The groups are shells around one centre, one inside the other: the same stretched ball of 5 dimensions in 8 sizes.
(in the rows, 128 means zero)
Some rows, each with its group after it:
[133 123 154 102 154  91 123 122 142 124 165 145  95 191 117 140 111 125
 102 109 166]	pog
[133 106 163 115 164 112 148 139 149 155 160 135  90 179 130 151  91 120
  76 140 167]	bupe
[156 138 140 129 160 139 123 112 166 112 160 151  98 181 123 148  88 126
 101 143 181]	fato
[175 148 147 119 139 138 123 138 130  94 109 192 100 180 161 127  99 125
 136 133 149]	muta
[139 115 160 134 156 146 134 145 151 140 141 144  72 182 140 147  92 125
  81 158 162]	Ziboz
[138 114 155 124 160 119 129 147 142 134 151 141  74 183 121 145  98 126
  72 126 159]	Ziboz
[159 138 143 115 164 125 143  96 174 125 171 152 128 175 133 153  78 118
 118 149 193]	kod
[168 130 149 141 153 154 128 165 132 113 112 172  71 174 146 136  88 128
  83 140 144]	pog
[178 123 151 124 166 134 163 158 138 138 125 172 108 158 154 144  67 117
  85 142 155]	kod
[130 125 145 109 164  94 116 104 161 121 190 129  97 192  95 149 106 127
  91 109 184]	muta
[180 132 148 117 158 126 153 150 133 123 121 181 112 164 155 138  77 119
 104 132 153]	teg
[113 119 153 116 161 113 116  93 177 134 197 116  89 198 102 156 107 126
  95 141 195]	Ziboz
[152 128 155 127 144 132 117 160 123 110 116 169  68 185 141 130 108 129
  95 124 139]	pog
[137 145 141 128 147 139  95  92 170  94 168 145  85 200 114 144 111 132
 121 141 186]	bupe
[149 130 154 115 148 122 127 132 141 117 138 162  93 185 141 137 102 124
 112 132 159]	fato
[170 146 143 122 144 131 116 138 131  91 120 183  93 182 143 129 102 128
 121 121 150]	bupe
[127 106 161 130 162 129 133 146 151 148 157 129  67 184 122 151  96 125
  64 145 164]	Ziboz
[154 124 152 137 162 156 143 129 166 137 148 149  92 174 144 153  76 122
  90 170 176]	Ziboz
[158 120 159 129 154 144 146 157 138 137 121 165  85 172 158 141  85 121
  91 154 151]	fato
[137 112 158 126 155 121 123 162 129 130 136 147  61 185 125 138 106 129
  69 121 145]	muta
[121 150 136 108 150 104  84  54 185  88 208 128 105 211  88 147 124 132
 137 119 208]	muta
[ 99 126 147 124 156 116  85  79 184 114 210 104  69 214  79 155 125 135
  93 131 200]	pog
[151 148 141 111 146 114 106 103 151  91 155 163 103 193 123 135 111 128
 131 116 173]	tul
[141  98 165 133 172 140 164 158 155 172 150 133  81 167 141 158  71 118
  52 166 165]	muta
[174 123 154 138 162 163 161 155 150 142 119 169  97 161 166 148  64 118
  87 173 160]	teg
[115 114 158 125 160 129 124 106 176 143 184 117  80 194 115 157 101 125
  87 157 189]	teg
[126 120 155 121 150 114 107 136 140 118 154 140  65 197 114 139 118 131
  87 118 158]	bupe
[115 131 145 121 157 121 101  75 187 117 203 116  90 204  95 156 111 129
 107 142 204]	tul
[144 116 151 141 168 149 134 141 162 139 156 135  74 177 123 154  81 126
  63 154 172]	kod
[181 130 151 129 156 146 153 161 133 125 109 182 100 163 164 138  74 120
  97 147 148]	fato
[127 119 149 110 165  97 123 110 161 131 188 126  95 190 100 151 102 125
  85 118 183]	kod
[170 123 158 124 152 135 149 170 123 130 107 178  89 168 162 135  85 121
  92 139 139]	tul
[140 123 156 116 159 124 141 112 164 139 164 143 105 182 136 151  89 120
 105 153 181]	tul
[122 138 143 116 149 111  88  91 164  96 183 133  82 207  96 142 124 133
 113 116 184]	kod
[135 123 152 114 164 116 138 100 173 139 182 133 109 184 122 156  89 120
 101 147 191]	tul
[182 138 151 117 149 135 149 147 132 116 109 191 113 167 170 134  81 119
 122 142 150]	teg
[157 125 151 127 156 131 131 153 136 122 132 161  81 177 135 139  93 126
  85 129 152]	fato
[158 160 129 109 154 113 107  71 174  83 180 159 128 191 112 143 100 127
 143 120 197]	pog
[172 127 151 145 158 170 146 156 149 129 117 169  84 166 159 145  71 122
  86 169 157]	bupe
[144 123 148 129 160 126 120 140 146 120 152 145  75 184 116 144  98 129
  76 125 162]	teg

New rows. What belongs after each?
[135 107 159 136 169 145 147 136 167 158 163 128  80 176 130 159  78 121
  63 167 177]	teg
[184 131 152 133 160 163 167 144 154 137 117 179 115 157 175 147  59 115
 106 177 164]	muta
[101 123 146 125 165 121 101  67 200 128 224  96  84 207  81 164 109 130
  91 149 216]	pog
[123 109 151 119 174 105 132 118 167 147 194 114  87 185  96 159  93 124
  62 128 186]	pog
[133 114 156 135 161 141 128 137 158 138 157 133  69 185 123 151  93 127
  71 151 170]	fato
[109 128 146 115 154 102  90  92 167 109 197 118  75 209  84 147 126 133
  97 113 188]	bupe
[151 117 158 139 156 156 139 155 147 138 128 154  73 175 149 146  85 124
  79 162 156]	tul
[155 128 146 135 160 142 126 139 152 119 145 152  81 179 126 145  89 127
  82 139 165]	tul
[159 124 147 138 169 154 147 128 170 138 155 146  98 169 136 157  68 121
  81 166 181]	kod
[107 116 159 118 152 113 106 110 161 129 180 120  68 204 106 148 120 130
  91 133 178]	bupe
[157 145 142 128 154 148 124  97 174 109 158 157 109 183 137 149  87 124
 124 160 188]	tul
[139 126 150 109 158 103 126 118 151 124 167 144  99 186 118 144 102 124
 100 120 173]	Ziboz
[153 154 130 113 154 112 101  85 165  83 176 155 112 193 105 141 106 130
 129 112 189]	pog
[179 143 142 121 156 136 141 128 148 110 133 178 116 169 149 140  79 121
 117 140 167]	fato
[159 136 150 112 151 121 135 120 149 117 143 167 112 179 146 140  93 121
 123 137 168]	fato
[175 113 159 125 165 136 172 174 131 152 115 171 100 156 164 144  66 115
  76 150 146]	bupe
[169 128 151 132 151 142 132 170 124 115 108 176  76 173 148 133  91 126
  87 131 138]	bupe
[161 119 157 147 156 168 142 167 142 134 114 163  69 171 156 144  79 124
  75 166 149]	muta
[184 145 145 123 154 151 153 120 158 118 127 184 128 165 170 144  69 116
 133 166 173]	muta
[164 147 147 123 141 143 119 120 147  98 127 178 100 184 153 134  99 126
 135 145 163]	kod
[168 122 151 126 163 130 150 160 135 133 128 166  94 166 144 142  78 121
  79 134 152]	tul
[179 137 147 137 155 165 146 141 152 120 118 178 102 166 163 143  71 121
 107 167 163]	teg
[154 126 154 135 151 150 129 149 143 122 126 161  75 180 145 140  93 126
  91 150 155]	Ziboz
[129 123 151 131 162 143 127  99 184 136 182 126  91 189 120 159  90 124
  95 167 196]	teg
[179 118 154 133 168 147 169 170 138 147 117 171  99 155 161 147  61 117
  74 155 151]	kod
[135 103 161 145 165 152 139 161 152 153 145 132  57 178 130 153  85 126
  49 161 160]	muta
[150 141 148 113 144 121 115 113 147 102 145 165  99 190 135 136 108 126
 129 129 167]	Ziboz
[163 133 140 129 169 137 138 119 167 123 162 150 107 172 124 153  75 122
  89 144 182]	bupe
[115 130 147 133 153 139  94  91 181 113 188 119  70 206 100 153 114 133
  98 148 194]	pog
[139 128 141 131 167 132 119 109 174 122 181 130  88 186 104 155  90 127
  82 140 189]	kod
[ 93 110 157 112 163  97 109  88 179 141 216  97  79 207  84 159 118 128
  82 130 198]	pog
[121 137 145 116 149 115  94  87 169 102 185 132  85 206 102 145 121 132
 117 126 188]	tul
[116 119 148 121 166 111 112  99 175 130 200 113  83 197  90 156 105 128
  80 129 193]	tul
[146 141 138 120 156 120 108 102 162 100 170 147  97 191 109 144 103 129
 109 123 182]	Ziboz
[130 114 161 131 157 146 137 122 169 147 160 133  82 185 138 155  90 122
  90 172 179]	muta
[133 103 165 121 162 119 145 155 141 155 148 138  76 179 133 148  93 122
  67 139 156]	kod
[142 105 157 142 169 144 142 163 149 151 146 135  64 174 125 153  81 125
  46 149 159]	muta
[148 126 157 124 150 138 133 135 148 127 136 158  88 182 148 142  95 123
 105 151 162]	fato
[125 105 162 133 166 140 142 131 169 159 169 121  77 182 126 160  86 122
  67 167 180]	kod
[141 106 163 128 168 138 160 140 161 164 155 136  92 171 143 158  75 117
  73 168 173]	bupe
[122 104 162 137 162 138 128 145 156 149 161 123  58 187 118 153  97 127
  57 151 167]	kod
[118 109 157 112 166  99 130 119 160 146 187 119  86 190 104 154 102 124
  74 126 180]	bupe
[173 156 139 107 146 120 125 100 152  92 142 182 129 181 147 135  95 122
 151 130 174]	bupe
